All groups share one centre, and each spreads out both ways along 11 directions, with some noise.
Some rows, each with its group after it:
[-15 -3 6 -3 11 -20 -5 17 -6 -13 3 -2 8 7 -25 -6 32 8] => Q327
[-28 -49 -30 16 21 1 12 40 8 -12 12 23 -4 13 8 -31 25 16] => Q912
[0 7 13 -15 19 -31 -4 -11 -14 -2 2 -8 14 21 -17 1 19 0] => Q699
[41 3 6 -2 -18 -33 38 -1 21 -41 -11 -26 11 27 -36 -15 -37 21] => Q81
[31 14 40 16 -11 5 -9 -31 -9 8 -10 2 8 17 -21 -14 -17 -33] => Q699
[-25 5 9 30 0 -11 -9 -3 11 27 -12 5 -14 21 -18 12 28 -1] => Q912
[16 -26 -22 43 -7 46 12 -11 9 5 -10 27 -7 -5 -16 -35 18 4] => Q699
[-31 -10 18 -11 -3 4 3 30 10 -22 11 7 6 -12 28 10 14 11] => Q442
[-32 -15 53 -23 20 3 1 -2 19 31 -15 18 2 25 -24 8 26 -40] => Q699
[-9 3 -6 11 8 -27 -8 3 -3 -8 4 17 -7 16 -9 -21 -2 5] => Q327
[26 -9 9 -17 -22 16 7 76 -4 -20 16 -1 34 -40 19 -15 4 -5] => Q81
[8 -6 24 -5 3 -15 -7 54 -22 -17 22 2 46 3 10 -2 15 -10] => Q442
[-9 4 -12 -27 31 1 -21 -3 -12 0 16 -13 -24 -40 29 -31 -4 -18] => Q901
[-11 13 2 1 -6 20 -2 -31 1 15 -8 1 -8 -7 17 28 -19 -1] => Q901
[23 3 -11 6 -42 23 -18 -16 6 -7 5 6 -36 -8 -2 -30 2 0] => Q912
[-38 0 13 3 9 1 -30 -1 -10 -22 7 14 -13 -14 0 -26 -4 -21] => Q327
[33 25 -16 -21 -14 -3 25 -4 12 30 -38 12 22 -1 -35 28 20 16] => Q327
[-23 -26 -13 8 31 31 19 -17 20 -2 1 15 -10 -15 37 -11 39 28] => Q81
[-3 -1 -13 -53 11 2 10 -54 17 -17 -9 4 -26 -9 -1 -14 9 16] => Q699
[20 -14 -4 -26 12 21 14 6 0 -16 3 30 24 -20 23 -21 2 0] => Q912
[21 -13 3 11 -19 25 33 -9 29 -48 6 -24 -13 -15 15 -31 -6 26] => Q699
[-13 -1 -8 -1 10 -10 -11 0 -8 7 9 -4 -15 2 10 1 -14 -6] => Q81
[-18 -4 -32 -5 -16 -2 -12 -23 0 12 -13 48 -13 29 -17 19 -28 -3] => Q442
[-11 11 34 7 1 -17 -13 10 -10 -2 15 -18 6 10 8 12 20 -6] => Q699
[4 -19 9 17 7 21 -1 -23 -6 -30 21 -23 -8 -2 18 -21 7 7] => Q327
[1 -9 -10 24 -7 23 -7 10 -4 -1 4 25 -1 -10 24 -10 -9 -1] => Q699
[17 19 12 2 -1 3 4 -7 29 17 -3 -12 -29 -23 30 -18 41 14] => Q442
[-30 -26 -16 22 60 -19 6 40 -6 24 1 -1 8 -3 -3 -21 17 -8] => Q699
[-15 -3 -17 -6 11 4 -4 5 -3 -5 4 8 -2 -16 21 9 -26 0] => Q901
[-24 -13 8 -13 9 16 18 -2 17 -21 -16 23 9 -14 -20 -14 -12 -4] => Q912
[-3 -11 17 -4 13 -2 -8 30 3 -18 16 16 6 -13 23 -40 30 -8] => Q912
[17 -11 -13 -5 12 7 11 -5 -2 -3 -17 35 22 3 -23 -25 -11 -9] => Q327
[-4 -3 -11 -2 -14 13 -10 -5 -8 -9 11 -12 -14 -10 19 12 -38 -6] => Q81
[-15 11 26 -38 17 -7 0 10 -4 10 -6 4 20 -12 0 18 5 -21] => Q699
[4 -15 -9 -12 19 -21 5 27 -10 -17 12 4 21 5 7 -15 -8 2] => Q81
[-1 2 -27 29 6 3 9 -12 7 -18 -7 13 -7 -11 -2 -25 -6 25] => Q442
[-4 18 4 -11 5 -4 -4 -16 3 -15 -10 6 -11 -23 -1 -22 -3 0] => Q327
[-4 13 13 -5 -5 5 19 22 22 -11 -14 -11 -2 -37 13 4 -47 -7] => Q442
[-12 -12 13 -24 33 -4 -14 -9 -18 20 11 8 7 10 15 -4 33 -17] => Q901
[11 -9 -4 1 12 24 -5 -8 -8 30 -1 23 3 0 19 0 3 -19] => Q327
[-15 -12 -14 9 4 18 -10 -16 -21 -6 4 11 11 6 3 14 -24 -6] => Q442
[40 13 -27 9 15 -3 14 -28 7 3 -16 4 -15 -25 -1 -46 -33 0] => Q327
[0 20 28 14 -38 10 4 -10 13 2 -16 -2 2 9 -22 28 11 6] => Q442
[-8 -12 -4 3 25 -5 4 2 0 -1 3 -9 -4 -8 6 -15 -12 -7] => Q912
[9 2 28 30 5 10 15 22 27 8 -6 27 6 -8 42 -22 -2 -12] => Q901
[-1 -1 4 13 11 -2 -11 13 -17 21 8 18 17 8 16 6 27 -4] => Q901
[-25 2 -5 -9 -28 8 -35 -21 -5 -34 24 29 -33 2 36 -15 12 14] => Q901
[1 0 19 -34 -9 -13 -35 29 -15 -2 17 15 1 1 5 -14 4 -34] => Q699
[1 -3 4 24 -8 14 -5 12 6 -5 -1 19 -6 -4 4 -24 10 -2] => Q81
[-4 27 10 -9 15 -48 -2 -8 29 0 -13 2 -44 -7 8 -41 -31 -10] => Q327
[16 19 10 -14 15 6 1 -7 -6 29 -4 -7 15 -15 21 23 -9 -15] => Q901
[5 -8 50 0 -32 44 -2 13 23 -39 7 20 -4 -27 12 -44 30 -11] => Q81
[-1 -1 -12 9 10 -3 -10 -28 -13 -1 -4 6 -3 20 -25 -17 -1 -5] => Q442
[5 8 2 -50 -9 -19 -1 -28 28 6 9 -11 -48 9 31 1 -3 4] => Q442
[-20 10 16 -34 -28 -27 -23 -20 11 -29 24 -31 -49 11 26 5 -2 10] => Q442
[-5 22 20 27 -7 2 -20 -21 1 4 1 -14 -25 -8 10 -12 21 0] => Q912
[-2 3 27 -17 39 -10 4 -16 -9 32 -23 20 21 15 -33 -2 -3 -41] => Q699
[-2 11 -11 -2 11 -38 -3 9 -2 -8 12 -23 -9 -1 21 2 -23 11] => Q81
[3 1 18 -6 -30 0 2 21 28 -17 -13 12 -16 -6 -24 -33 -12 -12] => Q912
[24 -2 18 -33 -18 -25 9 52 24 6 12 -10 -4 -2 22 -2 0 -11] => Q912
[17 8 5 -1 -16 -15 -13 -36 -9 -31 6 2 -4 25 -18 -21 31 19] => Q327
[-13 9 -14 6 -9 -20 -45 3 -12 -11 16 19 -45 -3 13 -46 -24 -20] => Q901
[-10 -8 17 -1 7 -3 -7 -14 3 -3 4 -13 -20 10 -17 -18 -26 -25] => Q81
[-4 21 15 -7 22 -23 3 21 17 14 -15 25 3 -19 12 -22 10 -8] => Q81
[33 -21 -18 15 19 34 20 -5 21 24 10 -17 -24 -21 46 -25 31 12] => Q912
[-9 -5 -7 -1 -1 3 1 3 7 -18 4 -4 -10 -15 5 -13 -11 3] => Q901
[52 28 21 -21 -21 -6 7 -18 -1 15 -14 14 30 11 -2 18 -6 -7] => Q901
[33 28 2 -4 -26 15 -20 -33 -14 38 -17 54 15 7 3 13 14 -13] => Q901
[10 40 15 36 0 -34 -15 -15 -4 -4 -9 0 -11 2 -11 -28 -1 7] => Q81
[-19 -8 -39 2 17 32 8 -19 15 34 -27 58 -10 -19 15 1 -20 -5] => Q442
[-32 -11 -24 -8 3 7 -25 7 -13 5 16 18 -14 -6 24 13 -4 -2] => Q912
[-17 -1 -8 2 1 -7 18 6 24 23 -9 39 0 12 36 30 6 24] => Q327
[-30 1 21 -17 -1 -14 -19 24 4 -6 9 5 -10 -1 1 -2 -1 -19] => Q442
[-3 4 52 -13 25 -24 -14 -18 -8 13 6 -9 2 27 -10 -12 1 -39] => Q699
[-24 20 13 -32 -19 27 -37 -21 2 -21 14 -5 -47 -55 27 -24 18 -8] => Q901
[-2 1 -10 7 39 -1 -11 4 -12 45 7 -3 -7 -11 37 10 -1 -18] => Q912
[25 16 -12 0 2 -14 13 3 -6 5 -13 -19 13 0 -20 8 -18 4] => Q81
[26 31 -18 -34 12 -33 20 30 18 48 -32 -3 2 -30 -16 3 -7 -8] => Q327

New rows. What belongs after each?
[-47 1 10 4 22 -17 -31 14 5 32 9 41 -26 11 37 -4 21 -18] => Q327
[-32 -9 -19 28 3 23 -3 -47 5 3 -4 24 -25 8 9 4 -2 17] => Q901
[-19 -18 -34 14 4 10 -18 -13 -15 3 5 28 -13 8 -12 -8 -11 -3] => Q912
[-1 3 4 -17 -6 0 -24 -2 -5 2 -7 19 -11 -4 -32 -32 8 -26] => Q901
[-1 -5 7 33 -22 14 -9 -15 -2 -3 8 1 -7 24 -8 2 58 24] => Q699
[-4 -7 -12 8 4 2 9 -21 7 -14 -10 -7 -15 3 -27 -19 -11 6] => Q901
[-4 1 -56 38 17 -28 -32 0 -11 43 12 24 -46 21 34 -16 -3 2] => Q442
[17 -39 -25 -26 5 13 -9 24 -12 -44 22 23 -3 -14 1 -74 -22 -20] => Q912
[-7 -8 -4 -10 9 20 27 -23 12 -11 -3 -1 13 -7 23 27 -12 22] => Q901
[-50 4 -16 24 31 1 -19 -23 -21 -6 8 -1 -7 -11 18 16 -8 11] => Q912
[19 22 -5 -13 -1 20 -14 -9 -12 23 -1 15 2 -34 27 -2 22 -4] => Q901
[-35 29 15 10 17 -38 -28 -46 5 -18 3 26 -40 9 30 -25 -26 -2] => Q81
[3 -11 -12 3 12 5 5 7 0 26 -5 -5 1 4 -12 3 21 -2] => Q81
[27 15 -6 22 -20 15 10 41 8 7 -7 -31 0 -46 5 -2 -17 -3] => Q81
[-9 6 -1 -13 4 -1 -26 -23 -13 -11 4 9 -17 -4 -6 -21 4 -8] => Q442
[2 -9 -13 -26 -6 5 -14 4 -7 13 8 6 -3 2 10 13 -3 -8] => Q912
[9 14 37 14 19 -24 14 -12 1 -22 -12 -7 23 13 -24 -16 11 2] => Q912
[-20 -7 -27 -19 -5 -2 -15 -26 -21 -21 15 8 0 14 0 16 8 20] => Q901
[-15 15 5 21 11 16 -2 -27 -2 -24 -1 1 -6 -31 25 -11 -8 12] => Q912
[-18 23 26 -16 2 -12 -33 -4 -23 -20 15 5 7 -21 25 1 -4 -13] => Q912
[-1 6 -29 17 -13 20 -25 -14 -9 27 -9 8 -29 -9 -31 -13 33 -5] => Q699
[13 -28 16 7 3 24 26 -3 18 -12 -8 15 13 8 -12 -27 14 -1] => Q699
[30 22 -1 -18 -7 1 -5 7 -14 13 -6 -11 14 -26 6 12 -9 -9] => Q901
[-27 -13 4 20 18 15 -21 1 -1 0 16 1 -25 -15 14 -36 32 -5] => Q912
[-3 -23 2 -32 2 1 -7 -8 -5 -33 17 52 15 22 26 -25 39 12] => Q901
[-13 2 8 5 -1 25 -3 6 8 11 -12 14 -7 -27 -10 -17 15 -15] => Q901
[7 17 -17 55 28 19 -15 -21 -21 4 6 -18 -14 -40 16 -37 17 4] => Q442
[20 -7 0 -28 5 0 1 -18 -5 1 4 11 5 5 6 -7 -4 -10] => Q442
[33 15 31 7 16 -16 9 39 5 29 -5 1 22 -11 34 -7 -20 -31] => Q901
[-11 27 0 -7 -10 -11 -14 -38 -16 -20 9 -18 0 0 14 32 -14 18] => Q912
[-15 2 31 -17 -9 -13 8 9 20 -12 14 -20 -8 5 33 25 3 9] => Q327
[-11 -20 7 -7 -5 0 -3 19 9 -13 17 4 -16 4 17 -15 -10 -8] => Q81
[18 17 17 -24 -19 -14 -27 39 -5 5 20 6 -5 -17 46 -6 -7 -23] => Q912
[25 9 38 -20 -18 0 12 15 28 -36 -5 -4 0 -29 -1 -41 -17 -12] => Q912
[23 24 6 24 -21 3 -37 -17 -17 0 11 10 -19 -4 15 -25 14 -4] => Q912
[-3 -5 -2 -6 23 14 -25 24 -25 19 13 -9 0 -35 11 -17 -9 -39] => Q327
[-26 7 -1 -12 -4 -27 -28 2 -3 -33 24 -39 -47 -10 3 -28 -38 -12] => Q901
[-42 17 -17 7 69 -25 -25 -10 -33 45 0 -4 5 -12 14 13 30 -6] => Q699
[-29 -7 -3 -18 7 4 -17 0 -10 -6 17 9 -2 -1 21 13 9 -1] => Q901
[-7 18 31 28 -3 0 -16 -29 15 34 -25 21 -31 19 -41 -27 32 -25] => Q81
[3 -16 27 7 14 -10 17 17 2 11 -13 -7 32 33 -56 -1 26 -12] => Q901
[-18 -6 -8 7 9 19 1 -31 -4 9 1 15 5 10 10 23 47 28] => Q912
[2 12 16 -29 -9 20 0 12 -11 12 -5 -6 31 -22 -7 36 29 -2] => Q901
[-10 16 17 -5 -22 11 -17 -10 -1 1 -8 -7 -12 -10 -28 4 2 -15] => Q901
[1 -2 -9 5 6 -5 -7 8 -10 -17 14 9 0 -10 24 -17 -10 5] => Q912
[-5 -34 17 16 16 20 -19 -17 -15 -15 27 12 -4 21 26 -30 23 -11] => Q327
[-14 -11 32 -5 8 11 -11 -7 1 20 -6 23 4 18 -10 0 25 -28] => Q699
[0 -4 -12 8 2 33 8 9 -19 -10 -13 36 47 -21 -5 10 -24 -6] => Q442
[12 -2 3 0 34 -36 -21 -8 -14 1 33 -1 -15 16 57 -30 0 -6] => Q901
[17 7 -22 -22 2 -1 -15 -9 -20 -7 17 16 5 -16 32 -5 7 12] => Q901
[5 11 -12 -17 -1 -2 -31 -6 -14 4 8 19 -20 -14 3 -33 5 -17] => Q901
[0 -23 14 -18 18 -2 38 26 8 3 -17 23 52 20 -19 23 -23 -12] => Q901
[1 2 -12 -17 30 10 -9 26 -21 19 -9 -9 18 -46 -29 -22 36 -18] => Q327
[19 6 17 23 -16 42 28 -21 13 -22 -7 5 21 -17 25 12 -3 24] => Q699
[2 -6 17 -30 -2 5 6 -23 3 7 4 -4 11 18 -1 25 54 11] => Q912
[5 23 18 5 14 -20 -20 -20 -25 5 1 -9 6 4 -5 -5 -6 -20] => Q912
[-24 -29 -5 -27 9 24 15 -6 -8 -7 -5 23 37 20 -31 27 35 14] => Q901
[16 -6 -22 -20 -22 5 -34 -4 -27 3 9 29 -7 8 -10 -10 -24 -25] => Q912
[-49 -13 11 -4 27 1 -15 11 3 6 -11 7 -17 -15 -36 -24 -26 -40] => Q912
[20 18 49 -13 1 42 13 5 -6 -22 -2 -40 36 -61 18 10 -16 -20] => Q442
[-23 -6 -6 -4 3 0 -2 -7 -3 -9 4 -19 -4 4 -14 14 -5 5] => Q901
[4 -12 24 -11 15 -24 -5 30 -9 -3 20 4 23 21 18 -7 23 -8] => Q901
[-69 -11 22 14 35 30 14 -30 27 16 -29 -3 -16 -13 -29 13 26 1] => Q912
[-19 13 1 21 -15 -2 -28 5 -1 3 3 14 -21 2 8 -6 16 3] => Q912
[-1 16 32 1 18 -33 26 20 24 10 -9 -17 16 7 7 16 8 5] => Q912
[-15 -5 1 14 10 22 18 11 17 -8 -11 -21 -1 -31 -13 -9 5 6] => Q901
[-15 -6 27 -10 2 -7 -11 -2 -6 -51 21 -16 -4 2 0 -28 8 3] => Q327
[-5 16 29 28 7 8 -27 7 -27 9 18 -4 13 -15 37 11 17 -14] => Q699
[5 32 18 20 -19 7 19 2 41 28 -34 -7 -24 -22 -6 2 -15 -5] => Q442
[27 -3 5 16 20 27 45 -13 23 5 -15 4 29 -17 30 7 7 22] => Q901
[-2 -4 5 -21 -8 16 -12 -14 -12 1 5 10 2 -2 0 7 -5 -17] => Q81
[-2 0 -15 4 4 -18 -5 18 -2 32 2 24 -1 19 18 13 11 3] => Q327
[11 -5 22 12 -12 27 17 -25 8 -17 2 7 13 6 17 5 26 23] => Q699
[-2 2 5 -30 1 -9 -26 13 -7 11 15 30 -3 0 19 -11 36 -10] => Q442
[-15 5 10 10 5 1 -6 -5 15 8 -6 2 -20 -6 -8 -13 18 -2] => Q442
[30 11 -23 12 -14 -19 38 -9 32 -2 -9 -17 -11 6 32 18 -48 35] => Q327
[-1 7 17 13 5 -11 -8 12 1 12 -1 6 -1 1 3 -17 15 -10] => Q912
[6 8 21 -5 0 13 -3 -16 17 4 9 -22 -30 -20 45 -6 -59 -29] => Q327
[-31 4 -18 -34 -6 4 -32 -6 -32 6 8 6 -2 -7 -13 25 1 -11] => Q901
[6 14 36 38 -22 -4 -31 48 -4 -6 0 25 -7 -12 -11 -57 -4 -41] => Q81
[-4 35 0 -14 1 -24 -13 6 12 28 -8 -4 -28 -24 18 4 -1 -4] => Q327
[2 30 31 25 26 -10 -9 -6 -5 -6 3 -26 -11 -39 24 -31 -33 -20] => Q912
[-24 -16 -13 5 11 26 23 -20 24 -24 -13 9 -17 -18 -10 -21 -25 7] => Q901
[-41 -23 6 -2 17 19 12 -12 17 -2 -9 2 -12 -1 -4 7 -10 -7] => Q442
[-1 18 -9 -16 12 -25 -5 17 5 30 -17 23 -5 -8 -4 -8 6 -10] => Q327
[-3 3 3 22 46 -25 13 9 -6 3 0 -3 21 3 10 -4 -5 3] => Q912
